The same things were measured in two ways. Each way mixes the same 11 hidden numbers, adds some noise and spreads widely along 6 directions of its own, which tell nothing about the thing.
Some things both ways: the first way, then the second way.
4	0	-10	2	-5	-1	3	-6	-7	6	-3	6	11	8	3	-6	3	-14	4	5	-10	-21	11	-3	-10
-2	-20	10	-11	11	-11	-3	-25	-7	-20	9	-18	7	-5	-16	1	0	21	11	-12	6	-18	6	3	-3	0	-4

-12	2	6	7	-31	-30	-5	-11	1	1	2	0	3	9	3	-14	13	13	4	-4	-1	6	-14	-21	4
0	8	-1	-16	15	11	11	-9	3	4	30	-9	-12	20	9	-12	-14	5	38	-8	28	12	-5	12	-3	2	-4

2	14	13	-1	-24	-32	14	-10	-9	-16	-21	11	-6	-2	1	-2	23	-25	3	-5	-16	-13	-13	-8	5
18	3	10	-21	0	4	3	-2	6	-10	2	2	9	0	-11	-18	-1	18	12	3	11	-13	-12	4	-4	24	-20

-2	0	-22	5	7	3	-7	1	-2	13	-7	13	11	24	-4	-4	-8	-19	10	-5	-5	-13	19	-5	10
-3	3	8	-18	9	7	-3	-10	1	-5	-15	0	25	-14	-11	-10	0	9	-10	7	-2	-19	12	-5	-11	34	-19

7	-5	-6	-1	22	33	10	12	-10	6	6	-1	-1	2	3	12	-17	-14	-17	-2	5	-6	8	11	0
7	-3	-15	-18	3	8	3	-19	-3	-4	15	-18	4	1	8	-8	6	-7	16	-12	3	-5	13	-2	-4	-4	-6

-3	-2	26	23	-3	-5	15	-4	-7	-33	-14	22	-21	15	7	1	12	-28	13	-18	-9	-13	-14	-25	-3
11	-2	0	-25	-11	11	-9	-27	-6	-3	20	14	14	-1	9	-19	2	8	1	-2	10	6	-15	-2	-1	7	2

-1	30	25	-9	-30	-17	13	-12	-31	7	-35	-10	9	-3	2	-10	12	-11	-11	29	0	10	-22	2	-33
10	3	-7	-21	7	14	-4	-9	-2	4	9	-14	9	-10	-6	-14	6	-14	-1	2	4	-13	2	-12	-6	16	-16

-6	9	-5	-5	-10	0	-7	4	-4	8	0	-11	24	6	4	-8	-7	20	-5	24	7	0	8	4	-17
-2	-2	8	-1	17	-21	3	-2	-5	-16	-24	-7	15	-12	-18	7	5	13	-9	7	-4	-13	10	-1	-10	17	8

-5	9	-15	-28	6	-35	-17	22	26	-3	23	8	-1	-27	-14	-9	1	4	4	12	-2	19	14	-5	1
-23	0	2	-34	-9	7	17	-31	4	-38	15	-1	3	16	-6	-30	-20	13	20	-27	-3	13	-4	32	-2	14	2

-5	8	38	20	-17	-11	6	-15	-6	-10	-22	10	-12	0	7	-3	21	-17	19	-17	-8	-11	-25	-24	1
19	13	2	2	9	-8	-2	6	-1	10	-15	3	9	-1	9	7	-2	3	16	9	5	-16	9	-9	-9	6	-19

2	-1	-28	-2	-11	-13	-2	-11	5	10	-2	0	33	24	0	-8	-5	-6	3	4	-9	-20	19	7	27
-12	-13	-8	-8	8	-29	-6	-18	-11	-10	13	-18	17	-8	-25	11	9	-10	-7	2	-3	-13	23	-11	-3	-19	16

2	18	27	-19	-3	-13	9	-4	-11	-3	5	-15	-7	-12	-1	-4	9	7	-6	20	4	15	-27	4	-13
25	-5	5	-8	0	-16	-4	2	7	6	-7	5	14	3	-11	9	9	24	-2	11	11	-30	-1	-9	-6	9	-28

4	-9	-23	-1	9	8	10	11	5	-5	9	-2	0	-4	4	1	-19	10	-18	-6	11	2	12	5	13
-7	0	6	-10	5	1	8	-22	-9	-25	3	2	-5	26	9	-8	-11	17	20	-14	12	19	-10	7	9	2	22

0	18	-2	-16	-5	-5	-2	9	-10	12	1	-8	16	15	0	-5	-7	1	-8	25	2	4	6	16	-10
17	2	-13	-19	-1	0	12	-9	2	0	27	-16	-8	18	5	-5	5	-6	23	-3	11	1	4	7	-4	0	-8

-17	8	34	23	-33	10	10	-42	-15	9	-26	-21	9	1	-1	-1	19	32	18	-9	7	2	-52	-12	-11
-18	-6	14	-7	19	-35	19	-9	-9	-34	-12	-20	-1	1	-36	2	-10	17	-1	-13	-6	-14	17	14	-10	4	6

-2	1	13	-12	-6	-34	-3	-9	-5	-14	-8	3	7	-8	-2	-3	4	-16	-29	-5	-11	10	-14	-3	16
-7	-7	-9	-26	-4	-1	12	-19	-8	-22	24	0	1	14	-31	-15	2	17	6	-25	10	6	0	-6	19	-21	15

-11	-14	3	6	1	-3	-23	-1	23	0	19	4	6	-9	-1	-2	-1	-9	13	-12	-11	5	0	-20	10
-7	7	-11	25	25	-13	3	0	-16	1	-10	-17	-8	-8	10	35	-7	-11	18	-13	-17	-4	25	0	-14	-13	15

-19	-12	-9	10	-7	2	-20	0	22	-9	23	-3	15	12	2	-5	-6	32	22	2	6	5	4	-23	4
13	-5	2	-6	2	-2	-2	-19	-4	-11	3	5	-6	17	12	-3	-8	17	15	-16	15	3	-22	1	2	-6	7

-6	-1	-17	-8	3	-20	-2	-2	21	-16	19	10	-7	1	-17	-4	4	8	23	-3	-9	5	-2	-6	4
8	-8	9	-38	5	-33	11	-11	2	-6	31	-18	4	-15	-50	-7	-2	7	-3	-5	0	-25	11	16	-19	0	-28

-4	-1	-6	2	-5	1	-8	-25	-11	20	-12	-8	32	27	-4	-1	5	-19	8	9	-5	-11	1	-2	16
7	-18	-7	-4	4	-7	-5	-20	6	-8	6	-8	5	17	-8	18	-5	24	16	-22	7	-13	-9	-4	10	-12	-7

-20	-9	-12	17	-7	24	-20	0	6	8	15	2	11	32	-3	9	-6	17	23	-12	1	-7	-1	-17	8
3	-11	5	-7	5	9	-16	-14	-3	-9	-9	-5	11	-2	4	-7	10	8	-16	6	11	-23	-12	-12	-4	22	-5

-4	19	2	-9	4	1	-8	19	-14	16	-3	-6	14	23	3	-14	-15	5	-9	37	8	13	13	15	-40
10	-1	1	-9	-4	0	-11	-12	-8	0	6	5	11	1	3	-3	13	7	-7	8	7	-10	-5	-12	1	8	-3

-2	-5	4	-13	5	4	-3	5	12	-12	29	-16	-15	-22	3	3	-7	15	-3	-1	5	24	-19	-11	8
8	4	-13	21	15	6	-22	-7	-17	15	-7	0	4	0	26	27	1	-24	-8	10	-1	-9	-1	-32	-5	1	18

-2	5	-13	-9	18	0	-11	30	3	-3	15	10	-11	0	2	2	-7	4	-2	5	7	-3	20	-4	-11
11	0	7	7	14	-8	-17	-7	-3	4	-5	2	8	7	15	8	-8	-1	14	11	17	-8	-12	-16	0	-2	5

-2	12	10	-3	7	-4	-3	-1	-12	7	-9	6	-11	8	-5	-2	6	-16	9	0	1	1	-10	-11	-4
-13	-5	-5	-4	4	2	-18	-28	-8	0	12	0	14	8	17	6	-9	-13	2	2	5	-1	5	-14	-3	-5	12

-7	5	9	5	17	19	1	7	-4	1	-9	2	4	5	-7	6	-8	2	3	1	9	4	-3	5	-12
-6	-1	-3	-3	-8	-22	-3	-19	-9	-20	-9	6	9	4	3	0	-1	2	-3	-10	-5	-2	1	1	-2	-16	17

3	1	7	-4	1	-1	14	0	-6	-10	7	-7	-14	-13	5	-1	-5	8	-16	-3	7	9	-16	-3	0
3	4	-7	2	16	-6	-1	-12	-13	9	14	-9	-5	8	17	12	-5	-15	14	2	11	5	11	-10	-6	-14	18

-5	2	24	-17	-16	-56	-27	1	26	-28	24	12	-6	-31	10	-11	25	-11	14	-8	-24	-11	-6	-46	25
4	6	-6	10	17	-4	3	-4	0	0	-13	2	15	1	21	16	-18	-3	25	2	-1	0	15	-7	-18	1	15

6	3	-10	-8	-6	12	14	-10	-17	11	-2	-18	8	8	3	5	-5	7	-15	2	4	-6	-10	17	9
12	-5	1	7	11	-11	-8	-6	-7	-1	4	-11	-2	14	1	14	4	5	8	5	15	-17	-3	-18	3	-4	1

-7	3	19	15	-4	29	12	-17	-25	10	-15	-13	-6	21	-2	16	9	4	8	-10	13	-2	-33	-4	5
-19	-15	-2	-11	0	-2	-9	-29	0	-19	6	-4	10	18	4	-1	-5	7	0	-4	8	1	-9	4	2	8	15

Other things, the second way, with their names:
<481>: 6	12	-1	-8	-9	8	-4	-11	-11	0	7	22	10	5	21	-11	-1	1	-2	8	9	-4	4	-12	-10	2	9
<14>: -17	-1	7	-22	9	-14	-7	-17	-10	-14	16	-4	19	-19	-36	-15	-12	-15	-8	-2	-7	-7	5	-7	-2	1	9
<238>: 17	6	2	-2	8	-7	-14	-4	5	21	2	1	14	1	14	10	2	1	17	18	13	-11	1	-5	-7	8	-19
<659>: -28	-9	1	-15	-1	5	-5	-35	-7	-27	4	-2	15	10	8	-11	-2	8	5	-11	0	9	6	12	2	11	18
<69>: 9	1	7	4	18	-2	-2	-7	-10	0	-9	0	-4	19	13	8	-7	9	2	8	19	-2	-9	-13	-4	13	9
<495>: 3	-3	1	0	9	-6	8	-17	-1	-14	-12	1	-5	27	15	13	-12	24	18	-12	5	13	-8	13	-2	10	9
<647>: 12	7	6	-10	11	-24	-4	7	6	13	-9	1	12	-4	-15	6	6	12	8	11	12	-19	7	0	-3	-6	-27
<206>: 16	15	2	7	16	-18	14	13	1	3	-19	1	1	7	6	12	-7	13	23	6	8	-3	11	2	-15	3	-1
<669>: 11	-1	3	-8	6	-16	-5	0	-1	1	-5	6	28	-11	-23	9	4	12	-2	16	2	-19	14	-16	-5	10	0
<691>: -4	11	6	5	13	-13	-6	0	-1	2	-18	6	10	0	11	8	-15	-6	-1	11	3	-8	0	-3	-17	12	1
<161>: -6	1	-12	-22	15	-3	3	-4	9	15	-4	-7	17	-4	-16	4	11	5	-15	13	8	-4	13	4	-11	17	-14
<8>: 3	5	-2	-1	18	-5	11	-10	0	0	4	-16	-5	14	21	10	-11	-1	27	2	6	4	13	14	-18	12	0
<446>: 2	18	-10	4	6	-11	10	5	-14	3	8	1	-4	-2	8	4	4	-9	18	4	2	6	18	1	-8	-11	15
<21>: -25	-6	-3	11	0	-30	-22	-16	-10	-9	-5	6	14	-6	17	9	5	-19	-17	17	0	0	-2	2	-12	-15	37
<472>: 2	2	3	9	8	-7	-13	-1	-8	5	4	1	8	-5	20	3	9	-2	5	20	13	-14	4	-5	-15	5	6
<284>: -5	4	9	9	23	-23	7	-6	-11	-8	-7	0	-7	16	13	15	-19	5	9	10	11	13	0	7	-17	6	29
<105>: 18	1	2	-13	7	-2	6	-1	14	5	1	-6	1	18	6	-1	0	22	24	4	23	-11	-6	9	-6	11	-26
<707>: 3	4	-3	-17	7	-4	2	-6	-3	-2	22	-8	-3	11	-11	-11	2	-4	16	-1	18	4	-6	-2	9	-9	2
<168>: -1	0	-8	-24	-8	13	-5	-22	-4	-4	10	5	20	1	7	-19	11	1	-3	4	8	0	7	-7	2	8	2
<214>: 7	5	3	-8	13	-8	4	1	3	6	-9	-4	8	1	-3	8	4	16	7	7	8	-12	9	4	-10	16	-19
<55>: 17	-2	9	1	0	-20	-1	0	-1	-12	-14	8	6	6	-8	9	1	25	-1	2	3	-18	-10	-3	-3	7	-5
<516>: 22	-5	6	-34	-6	14	-10	-19	3	1	19	0	13	-1	-18	-23	5	18	8	-11	14	-18	-16	-9	12	10	-35
<81>: -2	6	-7	-2	21	-7	6	-4	-8	3	-2	-17	2	-11	7	5	-7	-23	-4	12	-3	-7	20	-2	-29	14	8
<617>: 32	-1	4	12	10	-19	3	6	-3	0	-17	-5	-9	7	5	24	9	26	10	-4	8	-26	-4	-2	-9	0	-20
<421>: 15	-7	-11	-3	10	17	-15	-18	-7	5	4	-11	2	2	11	6	14	0	10	-8	6	-1	-14	-13	12	5	-2
<44>: 1	-5	0	-3	-1	2	-17	-19	-7	4	21	8	3	16	13	-1	5	8	8	3	24	-5	-11	-15	9	-12	7
<155>: -7	-10	12	10	10	-14	-18	-18	-14	-19	-14	-10	9	-7	0	7	-6	-1	1	-7	-5	-20	-1	-9	-1	3	8
<460>: -23	-3	-14	-27	16	-1	22	-14	9	-16	2	-30	8	6	-1	-15	4	-4	9	1	8	3	26	23	-20	14	-2
<646>: -17	-12	2	-38	-20	-4	-16	-33	-2	-20	14	12	36	-11	-30	-26	4	3	-23	-5	-5	-16	-1	-7	8	1	-2
<51>: 17	2	-13	-4	6	-18	1	5	-1	5	-20	2	20	-21	-17	14	13	0	-15	9	-10	-13	10	-11	-13	2	1
<325>: 8	12	1	1	26	-16	15	-6	4	8	5	3	-4	19	26	8	-37	3	49	1	24	27	3	9	-20	-17	23
<425>: 32	10	11	-4	-6	7	-15	1	-1	6	-9	16	11	12	11	-5	-1	10	11	9	14	-26	-12	-25	8	13	-26
<505>: 28	-3	-3	-18	5	-2	-3	2	5	8	2	-7	8	-5	-23	-2	16	16	2	1	12	-20	-9	-10	4	8	-28
<278>: 24	2	6	-10	6	-2	-1	4	10	-6	-9	1	4	9	-3	-11	-4	13	16	5	20	-8	-27	-3	0	14	-8
<514>: 11	0	11	23	7	-18	-16	-1	-16	-4	-4	-2	-10	25	5	21	5	11	14	1	11	-17	-8	-21	20	-10	3
<463>: -5	-1	-16	-22	10	0	11	-17	2	-5	15	-8	3	2	-3	-6	-7	-2	15	-14	3	23	-1	16	-8	-5	15
<605>: 16	6	-5	3	-2	-6	-4	-4	-7	0	-2	0	-5	10	22	2	8	2	9	3	12	-6	-4	-7	-4	-10	3
<534>: 11	3	-8	-2	6	-21	11	-1	-4	-6	-1	-6	1	10	-10	12	-2	9	21	-11	1	-6	14	-5	1	-20	1
<625>: -4	-15	10	-15	-8	-17	-14	-27	-7	-18	9	6	14	13	-19	0	4	24	-7	-10	8	-16	-7	-9	16	-10	-3
<202>: 4	-10	-2	-24	21	-15	9	-14	-4	-3	27	-27	-6	11	-36	0	-6	3	19	-15	18	1	0	-5	12	-16	-1
<538>: 13	-7	-2	-8	-7	20	-22	-18	-2	-1	-2	18	15	11	9	-9	6	14	-6	-4	19	-13	-29	-27	16	4	-3
<280>: -18	-4	-9	-37	-9	9	2	-24	-1	-17	5	2	22	2	-21	-25	16	12	-16	-9	5	-2	8	-1	12	8	-5
<84>: 9	1	-9	10	-4	-16	-23	-5	-11	10	-5	10	16	8	6	21	5	-20	-13	17	-1	-16	-2	-36	8	-11	13
<665>: 1	-2	-2	-7	-9	13	-5	-24	0	-14	-2	14	6	20	31	-7	1	15	2	1	10	9	-18	9	-2	22	11
<696>: 11	-1	-14	-14	3	-3	-4	-8	0	13	26	-11	3	3	4	1	11	-13	7	9	13	-7	3	-5	-7	-6	-5
<197>: 7	9	5	1	10	-2	-11	8	-1	-1	-26	-6	20	-19	0	-1	6	-14	-12	21	-8	-29	5	-13	-16	33	-15
<291>: 3	-17	-6	4	10	-19	-29	-18	0	11	-6	2	26	-1	0	27	10	2	-16	16	9	-15	-5	-23	1	-6	8
<257>: -3	-7	3	-10	14	-21	16	-19	-1	-21	12	-16	-7	20	-8	6	-20	11	30	-19	6	8	5	16	-3	-10	9
<72>: 5	-2	2	2	-6	-2	-35	-9	-5	12	-3	14	16	-6	12	1	15	-6	-21	13	15	-31	-16	-29	5	-5	-13
<578>: 21	-5	2	4	-3	-24	-3	-15	-6	-12	1	3	-7	24	12	11	-7	15	25	-20	10	-8	-12	-7	9	-35	4
<374>: 3	-4	-4	-23	2	8	-12	-5	15	12	5	0	20	0	0	-15	10	-3	-20	22	23	-25	-13	-8	-16	23	-24
<95>: -12	-7	-6	-24	-14	-1	2	-29	-4	-22	15	3	14	12	1	-22	13	14	7	-8	12	2	8	3	6	-12	9
<151>: 9	6	-8	-28	-8	9	9	-12	-3	-3	24	2	4	6	-1	-22	3	4	13	-6	10	-2	4	2	-4	1	-8
<166>: 11	12	1	-16	18	-10	3	9	1	10	-9	-5	18	-14	-20	-6	0	-10	-4	22	6	-9	11	-13	-11	21	-5
<207>: 4	13	4	-2	0	9	2	-8	-10	-5	-2	13	-2	5	22	-10	-6	7	11	-2	8	5	-2	3	-7	10	6
<458>: 14	4	2	-17	1	-16	19	-4	-9	-15	2	-17	1	0	-9	-10	10	7	13	-3	0	-19	32	2	-12	-1	-15
<422>: 5	-10	-1	1	7	-18	0	-19	-13	-10	11	-7	-7	20	1	15	1	14	10	-9	9	0	0	-6	5	-17	14
<528>: 16	10	1	-4	-3	13	-16	-14	-8	10	6	19	10	0	34	-10	1	0	17	6	16	2	-11	-11	-1	-1	1
<622>: 1	-5	-1	-5	16	-2	-2	-12	-7	3	4	-2	-4	12	-8	12	3	22	-3	-9	16	0	-10	-5	5	2	3
<244>: 13	2	-6	-7	7	-11	8	-3	-5	3	9	-8	-7	0	-1	7	8	9	7	-6	7	-7	2	6	-10	-7	-7
<114>: 13	11	-2	16	12	-16	-6	3	0	17	-14	6	3	1	32	24	2	6	12	17	6	-3	8	6	-23	5	-2

Some of these things the first way, each followed by its name:
-15	9	12	12	-4	4	-16	4	-8	5	-15	14	18	32	-2	1	-2	-11	11	1	-8	-11	5	-7	-10
<605>
-2	-4	23	19	-4	30	3	-8	-5	7	2	-9	6	9	12	4	-5	16	3	-15	-2	-18	-15	3	-3
<458>
-1	7	1	-21	-3	-41	-9	14	16	-18	15	9	0	-25	0	-10	3	-1	-11	6	-8	4	7	-11	9
<206>
-4	-3	-2	17	-2	2	1	12	-1	-12	-9	23	0	15	6	0	-3	-38	8	-3	-7	-9	17	-22	1
<421>
-6	7	8	2	0	11	0	5	-15	6	0	-4	5	28	0	3	-4	1	-2	9	5	1	-5	5	-9
<696>
-6	-4	9	22	-10	15	23	-28	-25	1	-24	-9	3	22	0	0	-3	-2	-11	-4	13	10	-29	-4	-1
<622>
-6	7	19	3	-10	-15	-3	-8	-3	-9	-5	3	1	8	3	-7	6	-5	7	2	-7	-1	-14	-16	-1
<422>
2	-1	14	0	1	-2	10	9	1	-12	14	-3	-12	-7	10	-2	-5	7	-11	-1	7	7	-10	-6	3
<168>
2	-8	-5	15	1	13	15	-18	-21	-3	-16	-9	7	17	11	1	0	17	-11	-9	16	-23	-5	-4	4
<325>
-3	8	-6	-11	-1	-13	-11	-4	-3	12	2	-11	23	18	1	-18	-14	14	-8	22	-2	9	5	13	-14
<481>
2	15	4	-15	1	-12	2	-3	-14	-11	-15	15	-10	-3	-10	6	7	-30	-4	-6	-17	-10	-11	-6	1
<81>
-2	-1	-12	10	3	8	-2	5	-2	14	-2	7	9	20	-1	-2	-7	-11	6	-1	3	-10	15	-3	4
<659>
0	5	6	-11	28	24	-1	13	-3	2	10	-16	-12	3	0	12	-14	14	-4	1	17	17	-12	13	8
<84>
6	9	-28	-23	12	-25	0	27	3	-15	3	16	-2	-6	-2	-4	-12	-10	-19	8	-1	-3	27	5	8
<166>
-7	4	36	34	-25	7	22	-29	-21	-4	-30	-7	-7	17	10	-5	18	-1	17	-6	7	-2	-37	-19	-19
<516>
1	8	-34	-16	5	22	0	18	0	24	11	-18	19	3	-4	1	-21	24	-6	24	14	7	19	28	-12
<197>
-18	10	6	-1	-4	0	-15	0	4	12	7	-13	4	3	-6	-7	0	37	17	13	16	20	-14	-10	-17
<691>
-2	10	9	-4	1	-24	16	13	8	-11	1	10	-18	-21	-8	-7	4	4	-5	3	12	17	-6	-7	-6
<647>
-5	-3	25	0	-5	-23	-2	13	14	-23	17	8	-16	-17	6	-3	2	0	-13	-15	-9	11	-12	-9	3
<446>
4	0	11	4	14	22	12	12	-3	3	5	-7	-25	-10	4	10	-7	5	-8	-17	10	9	-16	10	0
<514>
-12	-6	0	8	10	18	-7	7	0	5	12	-2	9	18	-5	-1	-16	13	-3	8	7	15	0	4	-20
<244>
6	-5	-7	-3	13	4	18	13	10	-11	21	2	-13	-9	-2	0	-10	4	-4	4	10	10	4	5	0
<114>
6	-1	0	-3	1	-3	16	5	-2	-3	7	-2	2	-6	4	1	-8	2	-23	-2	5	-2	0	10	11
<95>
-6	4	-14	0	2	-6	4	5	4	1	1	11	-4	10	-17	0	-4	-6	5	-4	2	12	-1	-1	5
<72>
4	3	-7	-1	10	-1	12	-6	-2	3	-6	1	-1	7	-8	-3	-2	-9	2	0	4	2	-2	6	5
<625>
6	7	-15	-19	-9	-13	22	-8	-3	-11	7	-21	-2	-20	-1	-7	-6	36	-19	12	15	14	-16	9	2
<284>
5	-6	-5	-12	-1	-17	17	-4	6	-23	11	-5	-14	-23	0	3	-1	-4	-18	-7	2	14	-15	-8	25
<538>
10	10	1	-28	-10	-24	18	15	0	-8	24	-9	-15	-30	1	-6	1	15	-26	16	2	15	-8	15	-15
<472>
-3	4	-6	-9	11	-21	-3	5	13	-10	6	12	-6	-2	-11	-4	2	-8	10	-1	-2	6	4	-7	11
<646>
-2	0	-10	16	-8	16	20	-5	-20	5	-22	-4	6	25	2	7	-7	3	-15	-8	13	-5	-4	14	5
<707>
